The same things were measured in two ways. Each way mixes the same 10 hidden numbers, adds some noise and spreads widely along 7 directions of its own, which tell nothing about the thing.
Some things both ways: the first way, then the second way.
[ 10  28  13 -19 -34   2  16   0  22  14   9 -11  -5  30  12 -26   8   4
   2   6  -9   3 -14   2  -2]
[  4 -21  -2  14  -8  23   4 -32   9   0 -14  -3   1   9   5 -23   1  -5]

[  2 -15  -3  -3  -2  -5  -4   5  18   3  -7  11  -8 -10   9  11 -14  -9
 -15  -4   7  -5  -8   0 -12]
[ -6   0  51  30  36 -21   6  19   5  -5 -14 -20  45  13   8  -6 -21 -31]

[ -4  -6 -18   7  12  -9  -6 -11  -1 -13  26   1   3  -2  -7  13  -1  15
   9   3  -3   0   1   9   0]
[ 13   8 -14   4 -21  29 -12  -2  -6 -32 -15  19   1   9   4 -10  25  15]

[-12  -4   2  -5   6   8  -4  25 -11  14 -24  26  -4 -46  10  15 -34 -42
   4 -21  -6  24   9 -12  -4]
[-24  -1 -21 -36 -30   4  28  -9  -1 -16  -3  20 -11  25  -3  -4 -17   6]

[  9  17 -18  -8 -17   7   5  -1   2  16  24 -21  -1 -19 -26 -12   3 -26
  14   6  16  14  -8  20  -5]
[  9 -14 -17 -14  10 -40  34  -4  -4  33  -5  12  -8   2   4   1 -34 -14]

[ -1  10  -5  12 -12   2  10   2 -13  -7 -16   0   7   8 -25 -17   9  -8
  -5  -8  -4  -2  22   3   7]
[-21  32  28   0  24  -5  10   2  -2 -23   4 -19   2  12  -8  -8 -27   1]

[ -2  -4  16  -3  13  -1   3   7   9   1  -2  15   8 -11  19  19 -11   4
  -7  -3  -7   8 -16  -7  -2]
[ 29  16  38  39   2   5 -27  32 -10   0  -4  -4  29 -26  10   8  22   4]

[  8  -7  12   0   2   0   3  -4  -2  10  -6  16 -10 -14  11   0  -1  -6
  -1   1  -7   8 -11 -17  -7]
[-15 -10   9 -18 -17  -1  19   0  23 -13 -19  12 -28  19  19  11  -6   2]

[ 13  10  -8   5 -11  -7   0 -14 -13   2   6   5  -4  -7 -12   1   3 -13
   3   0  -4   2 -12   0   2]
[  6   3  -7  22 -30   6  27 -21  -6  -2   1 -20   1   2   5 -16 -17  -4]

[ -9   8   2  21  43  -3   2  -8  -5 -13  -4  19   7 -15 -11   2  -9   5
  17  -8   6 -13  29   1   2]
[ -6  -2  -4   2 -15  19   4   5  33  -9  -6  14 -54  13  18   8  16  21]

[-24 -28  -3  22  25 -18 -32   3 -29   6   9   9   4 -61   9  14   0 -20
  -1 -18  35   4  24  11  -1]
[ -6 -18  19 -20  11   1 -15  -1  -4 -21 -35  13  47  -3  -7   4  24  -5]

[ 16 -12  -8  11 -14   1  13 -12 -13 -14 -10  -6  -6   1 -21 -22  23  10
 -20  14   1  -6   7 -12  -3]
[-10  -6  -3   8 -21  24   1 -11   9 -21  -6  -1 -12   5   2 -20  -1  17]

[  6  -2 -16  -2  -8   2   7   0  11   1  -1   4  -1  -4 -21   0  -9 -11
  -6   3  -7   5  -9  -6  -4]
[-31  -7 -14 -37 -21  17 -11 -11   6   3  -1  11  13  16 -15  -2   7  -3]

[-13  15  16   6  21  17   5  13  14  -8 -23  21   4  23  -4 -20  -7  24
  19   0 -20   7  16 -17   8]
[  8   1  -5  30  13 -11 -23  22   1 -12  32 -12 -18 -21   3   6  14   3]

[ -4  -8 -19 -12 -17  -8 -14  -8   6   7  16 -11  -2   6  16  -9   3   7
 -26  10   8   0  -3   8  -4]
[-24  17   5 -41   5 -23  -7   7  -3   5  23  -6  20  11 -27   1 -15  -7]

[ -2   0  12   3  -5   8 -11   7   4  -1 -14   9   0  -8   4 -14  -4  -4
   5   4   4   7   0  -5  -2]
[  2  14  18  37   1  -9  21  11  -6   9  23 -36  12 -19 -15 -12  -9  10]

[  8  17  18   2   9  17  15   7  20   1 -16  10   6  27   6 -13  -4  12
  12   3 -16   3  -4   2   5]
[  6  -4  -3  10  -7  -9   7  10  14  15   4   4 -13   0   9   4   3   0]

[ -7   0  10 -14  -9 -10  11  16  11   9   4  10 -13 -15   8   6 -10 -11
  -3 -13   5   4  -1 -18  -9]
[ -9 -19 -13 -17  -7  10  15 -18 -17   2  -5  11   4   2  -2  -3  -7  -8]

[ -6 -17  15  -4   4   1  -3  -4   9  23  18  11   4 -12  10  -6  11  -6
   9  -8  -5  16   3  -6 -11]
[ -2  11   5   9   5  15  -7   0   6  -9 -20   7   1  -3   3 -20  14  17]

[  2  31   9 -11 -12  24   7   4  22  -2  -3   5  11  28 -33 -19   9  18
   8   8  -6   9 -13  -6   0]
[-30 -30 -26   0 -21  10  29 -17   6  20   5 -15 -22   5  -1  -4  -5  -5]

[ 17   9  -1   0   1  -4  10 -14  11  -2  28  -4  -2  21   0   1  10  22
  19  13 -14   2 -26   6   4]
[ 36  18   7  12 -23   1   7  12 -13 -17 -14  17   4  -8  15  10  11  11]

[  5   0  -3   4  -7  -5  -4  -6 -21  -5  -1  -5  -1  -8  10   2  12   8
 -18   6   0   3  -7   6   5]
[  0  22  49   0  19  -6 -20  21   8 -37 -19  -5  26  -4  10  26  14   3]

[  6  -3 -10   7  11   1   9   0   3 -12  -3   1  -4  12   4  -9   1  13
  -7   9   4  -6  10   4   4]
[-17  20  11 -11  16 -16  -8  19   2   9  27 -14  -1 -10 -19  12  -9  11]

[-15  -7  14  -1  -3  -2 -10  20   4   9 -11  14   8 -22  12   2 -13 -15
  -6 -11   5  13  -6 -10  -2]
[  2  -6  -9  -9 -12  -1  26   4  -5   0   4  10 -44   5   0  -8 -15  13]

[ -9  12   2  10   4  -4  -6   1   5 -10   5   4  15  -7 -11   5 -10  -1
  16  -5  -1   2  -1   6   1]
[  1 -29 -41 -19  -4  -7  11 -14  10  25   5  11 -37  19   0  -2  11 -14]

[  6 -15  12   6   7  -6  13  -4  15   7   2  17  -5   4   8  -1   2  -1
   5  -6  -5  -3   1  -8  -9]
[ 13   1 -19   1 -29   0  33  -5  -8  14  -5  20 -14   9   6 -23 -16   7]

[ -8   3   6 -13 -18   4 -13  13  -3  16  -3   6   3 -30   0  -1  -3 -19
 -18  -5  19  16  -8  -8  -7]
[-16 -14  11  16  20  14 -14   4  30  -8 -18  -2 -17 -15   8  13  31  16]

[ -2 -32  11   1  16  -7 -15   9   2  18  -2  28 -10 -41  38  20 -22 -26
   6 -11   3  15 -11 -11 -12]
[ 32  36  48  35  -8 -27  46  40 -17 -22  -8   3   9  -6  15  -6 -32  15]

[-18   5   0 -15  -2 -12 -23  15   9  18  25   4  16  -1  46  19 -11 -11
  -8 -20  17   6   5  35   6]
[  2  -3 -24  -5  14  -5  -4 -13  -7  23  -2   2  16  -6 -16 -18   8   0]

Other things, the second way, with their names:
k514: [  3 -13  -9   6  12 -36  -3  11   9  16  12  -4   8 -10  -9 -15  -2  -7]
k38: [ -3   4  15  22  11 -17   8  19   8  -2  10 -18  -3  15   1 -12 -17 -11]
k254: [ 23   8  29 -14   3 -15  -5  17   8 -22 -15  29 -17  16  26  12   3  -8]
k782: [ -2 -13 -29 -12  19 -16 -21  -5 -12  24   9   2   8 -10   0   7  10 -25]
k833: [ 11  -7  -3  21 -21  12   9 -10  -5   2   4 -15  16  -5  -4 -14  11   0]
k779: [-10  23  -6  -9 -27   2  20   9   1  18  25  -7 -18  12 -22 -15 -15  16]
k569: [-20 -30  10  -9  35  -5 -41  -7  27   5  -1 -11 -13   0  -2  -8   6 -13]
k564: [  7   4 -10 -18  -5   1 -29  -1   5  -5   1  15   4  10   1   0  17  -5]
k794: [-29  31   6 -12  14  22 -14  -2  14  -9   8  -5 -13   6 -10  10  15  15]
k119: [ 23 -21   5  14   9  14 -37 -12   0  -8  -8  -3   8   0   7  -7  31 -18]
k789: [  2  -4  23   5   0  -4  16   6   3   9 -11   5   6  -4   4  -6  -2   1]
k251: [-15   6  13 -22  12  -1 -12  -8   8 -10   2 -10  -8   0  -9   9 -10   7]
k438: [ -4  -5   3 -11  11   9 -28 -11  -2  -6 -11   6  23  -9   0  -1  21  -4]
k628: [  2  -4 -37  -7  -1  16  10 -22 -11  16   2   5 -33  -2  -6 -10   1  11]
k666: [  4 -10  10  -1   6  13  -9 -10   9  -3 -20   2 -17  -1   7  -4  15   5]
k825: [ 10  15   8  20 -16  24  -5   0   8  -3  -7  -8 -14  -2   1  -6  17  17]
k513: [ -2  31  19  10   1  -6  21  27  13  -9  -8  19 -12  16  18   5  -8   8]
k493: [ 12  15  10  -6 -11  -7   7  13 -17 -13  -5  21  -3  -5  13   0 -14   8]
k630: [ 26 -17  -5   5   6 -30   7  -5  -6 -24 -11  11  18  19  17 -14 -17 -30]
k540: [  2  -9   4   3 -20 -10  26  -2 -18  -7  -7  -3   4   3  15   1 -27 -16]
k735: [  7 -16 -20  -1 -13  -6   6  -6   6  15 -12  14 -17   2  19   5   6 -13]
k613: [-19  21  24   5  20 -18 -13  20  10  21  13 -15  33  -9  -5  18   6 -13]
k126: [ -8 -16  -1 -14  -4   1   0   4  12 -31 -11  26 -22  18  17  -7  -7   6]
k622: [-37  15  17 -30   5  18  -7   6  15 -22 -16  14  -9  17  -1   8  -3  18]
k33: [  2 -27   1  -7  13 -27  25   0  -9  13  -4  -5 -14   1   8   7 -14 -24]
k952: [ -9 -25 -12   9  18  18 -23 -18  30   2 -25   2 -11  -4  11   0  31   6]
k602: [-12 -13  19   4 -25  25 -29  -2  18   5  -6  -9  31   7  -9 -15  24  -5]
k525: [ 17 -20 -10  -8  -9 -40  20  -2 -10   5   9   1  -5   1   5  -4 -30 -18]
k979: [ 16  37  18   9   4 -37  28  30 -29  -2  32 -13  -7  -5 -12 -13 -32   2]
k4: [  6 -32  33  21  15  15 -40  -2  33 -39 -30  -1  -8   5  34  11  19  -9]
k69: [  2 -24 -23   9 -14   0  23 -13  -7  36  18 -19 -10 -13 -24 -22   0   6]
k14: [ 13 -24  46  21  29 -21 -32  17  13  -9  -8  -8  16   0  30   6   3 -34]
k428: [ 14 -12  -8  -3 -10 -34  21   2 -19  -5   4   3  22  -5  -4 -16 -26 -10]
k92: [ 39   7  11  35 -15  -3  24   3 -16  -4 -15  14  -2  -9  19 -24 -15   6]
k512: [ 26  18  20  22  13 -40  21  20   0  -2  20  -8 -20   5   6 -19 -31  -4]
k88: [-28  -5  13   2   6  56 -36 -21  12 -19 -22 -13 -11   0  -2  -3  28  13]
k986: [  0 -14  -6  15   7 -15 -20   2  12   6  16 -15  39  -2 -14 -11  16 -14]
k205: [-42  32  10 -18 -18  31  21  -4   8 -10  -9  -3   6  24 -14  -2  -8  20]
k28: [  9   2  -6 -39 -35 -24  16   7 -15   8   7  22  32  12 -15  -9 -16  -4]
k668: [-18  -2   7  -5 -14  -2   8   9  23   4   1  -2  10   5  -6   3  20   5]
k220: [ 15 -23  10  17  21  -8 -39  -4 -10   9  13 -25   9 -35   0  10  15 -15]
k893: [-20   9  27  26  12  29  -2  -4  -1 -29  -7 -27 -15 -13   2  -5  -4  21]
k458: [-16   0  45  19  44   3 -51   3  25 -38 -14 -26  19  -4   6   1  17 -10]
k812: [  2   7 -13 -29  20 -31 -21   8   4  26  31  -2 -13   2 -16  16   3 -13]
k669: [-14 -20  10 -10   6 -15  20  -2  -9  -3 -23   4  18   2  14   6 -31 -15]
k689: [ -4  12   9  -6   2 -19   9   4   4 -22   2  -3   4  27   6  -9 -20 -15]
k245: [ 29  33  22  24 -14  -9   7  15 -25  -6  -3  -1  47 -13 -10 -33  -5   7]
k527: [ 18  10 -19  -6 -10   9   4 -12   3  -2  -4  22 -26   3   6 -10   8  17]
k555: [ 30 -41  -3  14  -4  -8  -7  -8  -3   4 -23  18  12 -14  23  -4  10 -19]
k999: [ 17  14  32  -7 -31  17 -24   9 -11 -21 -17  24  36  -5   8   2  13   6]
k718: [  9 -27 -60  -3 -19  33 -10 -34  16  12 -10  27 -40  17   5 -27  26   3]
k264: [ -4 -11  19 -12  14  -5 -23  -2  10  11   0 -17  16  11  -9   3  12 -23]
k198: [ 16  30  12 -24  18 -39   8  36 -25  -2  25  15 -10   5  -6  11 -17  -7]
k330: [-25 -36   1 -25 -17  -3  -8  -1  22  -5 -14   7  12  15   4   2  -1 -12]
k481: [  6  15  14 -13 -22  -1 -17  -1 -16   6   5  -6  42   1 -19 -20  -7  -6]
k85: [ 10 -18 -13  -1 -31  18  -5   2   7  -8 -14  27   5  -2  13  13  26   8]
k60: [-13 -46 -15 -31  -6  -5  -7 -11  27   7 -19  18   1   3  -1  10  25  -4]
k499: [ 13   9   8  35   8  28   7 -11  -1 -24 -17   4 -30 -15  16 -14   4  27]
k852: [-14 -20   8  -4  19  26 -49 -10  21   6 -18  -3 -16   6  14   1  25 -14]
k603: [ -1   2  -2   1  24 -20 -21  -4   2  21  17 -11  21  -4 -11 -11  -2 -18]
k352: [ 11   8  19  33   5 -42  47  21  -1  -7   9 -15 -12   6  11 -17 -52  -2]
k546: [ 29 -20 -26 -12 -23  -2 -28 -12   1  -7  -6  33  26   5   0 -21  16  -5]
k90: [ -6  12 -36 -30  22 -39  16  12  15  55  39   6 -43   9 -19  14  -1  -3]
k439: [ -7  12  31   3  33 -26 -30  15   3  -7   1 -15  25  -4   2  -2  -9 -20]
k237: [-31  11  -7 -54 -26  32  15 -23  -7 -23 -26  23  -5  29  -5   2  -8   9]

Some of these things the first way, each followed by its name:
[  9 -23   1  -5 -28  -5   8   6  -2   9  -8  -2  -6 -15   8 -11   4 -16
 -26   6  -8  13 -13 -22  -9] => k569
[-17  20  20  16  34   6 -12  -1   0   6  -4  15  25   2   9   3  -8   6
  21 -12  -9   2   9  20  14] => k825
[-16  10   9   6  -3  -9 -14  10  -7   1   3  10  18 -14  -7   7   3  -5
  -4 -14  16   1  -1   4   7] => k33
[  5  -6   7  -1   3   8  -3   3  24  10  -5  18   8   1  12   2 -22  -9
   6   2 -23  13 -24 -14  -4] => k602
[  9 -10 -20  16 -11  -7   0 -22 -15 -15   1  -4  -3  -4 -28 -10   8   0
  -7   9  -5  -4   8  -2  -3] => k689
[  0  -6  -3 -12   0   2  12   4  16   4  14   7  -7   7   8 -13   1   9
   4   2  -7  11  10 -14  -8] => k126
[ -6   8  -8   3 -10  -7  -7  -5  -7  -3   3 -18   2 -15   2  -9  -4  -2
 -10  11   3   0  -1   9  -2] => k812
[ -4   5  29  21  14   3  14  18 -12   3 -32  18   6 -13  -1  -5   0 -14
   9 -19  -3   4  11  -6   9] => k555
[ 12 -23  -6   0 -19   7  14 -11  -7  15   3   1 -10 -28 -22 -11   9 -21
   2   9 -25  26 -15 -27 -14] => k439
[  1  22   4   4   7   5  20  -1   2   1   2   3  17  15  -7  -8   4   2
   2  -6 -12   2   8   4  11] => k999
[  0   0  14  -4  -9  -4  -2  -1 -10  11 -17  10   4 -14   6  11   7  -8
 -35 -11   2  -1 -11  -3  -4] => k735
[  3  22   1  -7 -10   8   5   4 -16   2  -4  -8   4 -15   0  -6  -4  -6
  -8   6  -7  16  -8  -2   3] => k4
[ -4  15  13  16  13  21  -3   5  -2  -7 -26  16  18  -9 -25 -16  -9 -12
  21  -3  -6  11  14  -1   3] => k668
[  2  19   2 -20 -28  11   0   8  -9  10  -3  -1   7 -13  -8   3   3  -9
 -21   1  -2  22 -21  -4  -2] => k540
[ 11  18  -8  -4 -13  -6  24  -5  23  -7   8   4  -4  41 -16  -7   4  12
   0   0 -15 -11  -4  -5   1] => k794
[ -7  -4  10   2   5  -5  10  -8 -18   7   9  -2  -6 -31 -11 -15  17  -4
   8  -5   4   6  25 -11 -12] => k438
[  3 -13 -11   2 -15  -4 -12   1  -6   8   6  -2  -7  -5   5 -11   7  -8
  -7   7   9  10  -3   6   1] => k428
[-16 -40  11  21  39 -23 -23   0   1  24  10  39   1 -30  44  20 -16 -23
  23 -29  -2   3  14   2  -1] => k245
[  3   6  -4   6  -6   3   7   7  -2   0  -2  -6   8   6  13 -11  -9 -12
   7   0 -13  10   7  14  11] => k546
[-10  -4  -4   8 -12  -1 -12  -4   1  -4   3   1  14  -2 -19 -18   8   3
   0   1   0   4   6  -7  -2] => k979
[ 16  -4 -22  18  -9   5   0  11 -14 -19 -19  12  11  -3 -19   4  -9 -25
  -5  -3   2   6   1  11  13] => k352
[-13  19   9 -10  16  14  -4  -9  20  11  -4   0  -3  18   7 -18   7  28
  -7   1  10  -9  20  17  -7] => k205
[ -2   4  14  -3 -14  15  -7  -7  14   3 -23 -11   7  12   2 -32   7  16
 -24  17  -1  -2  -4   0  -8] => k779
[ -4   6  -7 -13  -7 -19  -1  -2  13   7  39  -3   1   4  22  19   1   6
  -5  -8  11  -1 -10  13   0] => k628
[ -3 -17 -13   8 -17 -11 -12 -14 -31   6   0  -5  -4 -37 -13 -11  12 -15
 -22   4   5   8   3 -10  -5] => k458
[  1  15   1   4 -11  12  -4  14 -14   6  -9  -1   9 -13  -6 -13  -5 -21
  12   2  -7  23  -5   7  10] => k525
[ 26   9 -31   9 -18  -7  23  -2  -9 -12  20 -12  -2  11 -22  -5   3 -10
   8  12 -11   7 -13   9  14] => k251
[ -1  -7  -3 -20 -17  -4  -4 -12   4  14  28  -9 -18  -9   3 -14  24  20
 -16  16  12   9 -12 -17 -17] => k893
[ -2  11  -9   2  -6   9 -11   6  18 -14 -12   6  23  33  -3   2  -9  11
 -15   2  -6  -4  -7  16  11] => k38
[  2 -10   8  12  24 -11  24 -11   8  -2   8  13  -7  23   2 -10  23  29
   2  -6  -2 -16  21  -6   1] => k493
[  3  20  -3  -7 -11 -17   8  -4  20   2  32   6  16  31  15   8  -5   4
   3  -8 -15  -2 -14   5   9] => k254
[-15   8  -4   2  30 -13 -13 -12  37   9  31   4  -4   3  19  -4 -20   9
  31  -2  15 -16  14  17  -9] => k90
